The groups are shells around one centre, one inside the other: the same stretched ball of 3 dimensions in 8 sizes.
Known rows, each followed by its group:
-1.398 -1.577  0.057  6.834 -4.457 -4.958 -1.806  0.536 -3.045  3.675  1.775 -1.170  4.198  0.050 -> U
-1.381 -3.373  1.585  3.657 -1.403 -3.090 -0.405 -1.241 -0.492  0.383  0.818 -0.327  2.080 -1.761 -> T
-0.931 -4.743  2.263  0.270  2.199 -1.518  1.703 -3.150  3.374 -3.604  0.226 -0.867 -2.486 -4.153 -> D
-1.436 -4.660  4.815 -0.829  4.451 -0.764  4.516 -4.278  3.498 -2.720  0.095  0.688 -0.562 -3.296 -> Q
-1.341 -2.299  0.354  5.731 -3.562 -4.312 -1.623 -0.021 -2.093  2.292  1.406 -0.998  3.184 -0.749 -> T
-1.153 -1.633 -1.196  7.357 -5.565 -5.311 -3.208  1.076 -3.100  3.208  1.835 -1.922  3.240 -0.387 -> C
-0.714 -3.559  1.509  1.309  1.720 -2.428  2.242 -2.688  3.230 -2.412  0.930 -1.950 -2.933 -3.553 -> U
-1.114 -4.058  3.286  0.267  3.134 -1.600  3.514 -3.504  3.286 -2.403  0.529 -0.546 -1.547 -3.316 -> T
-0.709 -4.401  1.886  0.197  2.551 -1.713  2.262 -3.231  4.051 -3.804  0.485 -1.611 -3.694 -4.346 -> D
-1.132 -4.784  4.281 -1.366  4.967 -0.681  4.725 -4.508  4.641 -3.823  0.127 -0.107 -2.521 -4.058 -> E
-0.792 -3.468  1.561  1.576  1.451 -2.525  2.097 -2.551  2.844 -2.023  0.952 -1.789 -2.374 -3.302 -> Q
-1.567 -1.889  0.656  6.464 -4.103 -4.605 -1.632  0.289 -3.127  3.568  1.556 -0.571  4.787  0.075 -> C
-1.302 -3.979  1.638  2.856 -0.851 -2.626 -0.484 -1.603  0.249 -0.799  0.518 -0.288  1.147 -2.476 -> U
-1.310 -4.588  4.201 -0.517  3.942 -1.002  3.969 -4.003  3.479 -2.830  0.176  0.263 -1.038 -3.441 -> N
-1.371 -4.411  2.901  1.327  1.182 -1.803  1.275 -2.663  1.495 -1.713  0.259  0.210  0.533 -2.888 -> Q
-1.153 -3.109  2.121  2.454  0.709 -2.785  1.928 -2.174  1.343 -0.398  1.022 -0.955  0.063 -2.220 -> N
-1.121 -3.184  2.486  1.858  1.567 -2.530  2.731 -2.596  1.999 -0.802  0.994 -0.964 -0.503 -2.432 -> C
-1.177 -4.779  4.496 -1.446  5.133 -0.620  4.937 -4.589  4.616 -3.728  0.113  0.047 -2.310 -3.981 -> X
-0.734 -4.378  1.639  0.587  1.957 -1.872  1.682 -2.951  3.604 -3.559  0.487 -1.572 -3.292 -4.212 -> N
-1.328 -3.201  0.762  4.527 -2.649 -3.544 -1.591 -0.609 -1.185  0.773  0.929 -0.641  2.327 -1.620 -> X
-1.167 -2.349 -0.657  6.235 -4.562 -4.620 -2.865  0.474 -2.265  2.007  1.448 -1.554  2.591 -1.047 -> E
-1.496 -2.918  1.380  4.628 -2.371 -3.571 -0.892 -0.714 -1.537  1.545  1.022 -0.241  3.299 -1.071 -> D
-1.614 -2.570  2.086  4.479 -1.629 -3.535  0.333 -1.020 -1.464  2.148  1.168 -0.014  3.765 -0.631 -> X
-1.162 -2.401  0.963  4.337 -1.526 -3.791  0.291 -0.985 -0.306  1.158  1.413 -1.360  1.298 -1.402 -> E

New rows, each followed by its group:
-0.924 -3.102 -0.537  4.676 -3.081 -3.882 -2.238 -0.338 -0.466 -0.050  1.117 -1.860  0.313 -2.309 -> X
-0.918 -2.531  0.525  3.903 -1.146 -3.716  0.387 -1.160  0.582  0.248  1.425 -1.969 -0.230 -2.031 -> C
-1.145 -4.803  4.615 -1.728  5.540 -0.518  5.321 -4.784  4.976 -3.963  0.114 -0.029 -2.694 -4.109 -> C
-0.702 -3.315 -0.275  3.466 -1.521 -3.429 -0.961 -1.096  1.138 -1.306  1.072 -2.293 -1.598 -3.065 -> E
-1.011 -2.658 -0.927  5.789 -4.301 -4.440 -3.002  0.316 -1.614  1.119  1.333 -1.852  1.513 -1.632 -> Q
-1.182 -5.297  4.010 -1.269  4.243 -0.544  3.485 -4.254  4.195 -4.213 -0.169  0.197 -2.147 -4.302 -> C
-0.783 -4.553  1.236  1.117  0.936 -2.017  0.462 -2.500  2.855 -3.381  0.375 -1.404 -2.635 -4.142 -> C
-1.033 -2.430  0.301  4.636 -2.135 -3.983 -0.481 -0.675 -0.369  0.940  1.438 -1.735  0.849 -1.612 -> N
-1.305 -3.948  3.851  0.366  3.250 -1.566  3.881 -3.559  2.840 -1.778  0.524 -0.040 -0.486 -2.846 -> E
-1.234 -2.470  1.143  4.316 -1.527 -3.722  0.266 -1.004 -0.465  1.248  1.351 -1.131  1.660 -1.322 -> N
-0.755 -3.094  0.568  2.866 -0.232 -3.208  0.663 -1.680  1.747 -1.181  1.177 -2.151 -1.736 -2.899 -> X
-0.876 -1.986 -0.929  5.834 -3.700 -4.717 -1.795  0.165 -1.109  1.523  1.735 -2.451  0.814 -1.407 -> U
-1.032 -4.573  4.078 -1.310  5.042 -0.822  4.953 -4.492  4.873 -3.818  0.271 -0.455 -2.997 -4.088 -> C
-0.960 -2.430 -1.115  5.987 -4.412 -4.618 -2.932  0.413 -1.629  1.321  1.469 -2.092  1.378 -1.537 -> X
-1.598 -2.795  2.736  3.501 -0.309 -3.064  1.482 -1.691 -0.503  1.455  1.059  0.101  3.020 -0.984 -> Q
-1.135 -3.902  1.063  2.999 -1.118 -2.812 -0.807 -1.441  0.472 -1.059  0.618 -0.805  0.381 -2.710 -> Q
-0.767 -3.786  0.138  2.868 -1.029 -3.001 -0.864 -1.420  1.431 -1.903  0.800 -1.897 -1.641 -3.372 -> X
-0.793 -4.277  2.813 -0.455  3.831 -1.418  3.800 -3.832  4.602 -3.719  0.517 -1.316 -3.675 -4.196 -> C
-1.055 -2.601 -0.623  5.627 -3.945 -4.350 -2.545  0.147 -1.516  1.213  1.341 -1.724  1.633 -1.527 -> D
-1.621 -3.231  2.590  3.431 -0.690 -2.893  0.668 -1.588 -0.679  1.028  0.814  0.327  3.143 -1.250 -> E
-0.856 -4.311  1.089  1.674  0.341 -2.298  0.127 -2.181  2.252 -2.739  0.486 -1.364 -1.954 -3.764 -> X
-1.710 -3.219  2.804  3.507 -0.719 -2.871  0.704 -1.579 -0.931  1.285  0.788  0.573  3.656 -1.050 -> C
-1.553 -3.020  3.206  2.663  0.771 -2.659  2.368 -2.241  0.353  0.766  0.942  0.146  2.266 -1.352 -> C
-1.480 -3.539  1.968  3.441 -1.159 -2.893 -0.237 -1.399 -0.541  0.370  0.697  0.028  2.458 -1.720 -> X
-1.192 -3.865  1.342  2.905 -0.882 -2.737 -0.482 -1.556  0.469 -0.921  0.614 -0.645  0.611 -2.596 -> E
-1.370 -3.930  2.263  2.426 -0.044 -2.406  0.464 -1.990  0.569 -0.745  0.514 -0.057  1.231 -2.375 -> D
-1.073 -3.938  0.991  2.830 -0.925 -2.761 -0.691 -1.538  0.773 -1.332  0.618 -0.969 -0.071 -2.891 -> X
-0.619 -3.044 -0.676  3.860 -1.893 -3.731 -1.121 -0.853  1.016 -1.049  1.247 -2.657 -1.781 -2.964 -> C
-1.424 -2.442  0.378  5.884 -3.909 -4.287 -2.080  0.112 -2.474  2.398  1.305 -0.732  3.721 -0.672 -> E
-0.658 -4.691  2.539 -0.927  4.012 -1.181  3.478 -3.975  5.186 -4.689  0.339 -1.533 -4.672 -4.820 -> C
-0.952 -4.482  1.438  1.497  0.521 -2.103  0.212 -2.304  2.161 -2.751  0.361 -1.002 -1.545 -3.718 -> C
-1.691 -2.910  2.501  4.011 -1.198 -3.192  0.491 -1.296 -1.276  1.769  0.959  0.356  3.865 -0.801 -> Q
-1.056 -3.863  1.040  2.792 -0.780 -2.771 -0.465 -1.585  0.868 -1.288  0.661 -1.029 -0.162 -2.866 -> N
-1.571 -2.222  0.608  6.298 -4.218 -4.443 -2.082  0.283 -3.116  3.170  1.382 -0.432  4.743 -0.168 -> C
-1.544 -3.795  3.723  1.419  1.866 -1.920  2.738 -2.898  1.330 -0.620  0.527  0.467  1.403 -2.133 -> D
-0.717 -3.181  0.010  3.327 -1.108 -3.399 -0.361 -1.267  1.305 -1.168  1.135 -2.268 -1.601 -2.952 -> D
-0.848 -1.985 -1.362  6.208 -4.333 -4.899 -2.483  0.470 -1.423  1.608  1.747 -2.587  0.892 -1.411 -> U
-1.175 -4.203  2.002  1.829  0.465 -2.196  0.591 -2.258  1.484 -1.775  0.438 -0.485 -0.179 -3.047 -> N
-1.023 -5.294  3.811 -1.571  4.627 -0.509  3.782 -4.430  4.847 -4.719 -0.113 -0.216 -3.165 -4.650 -> X
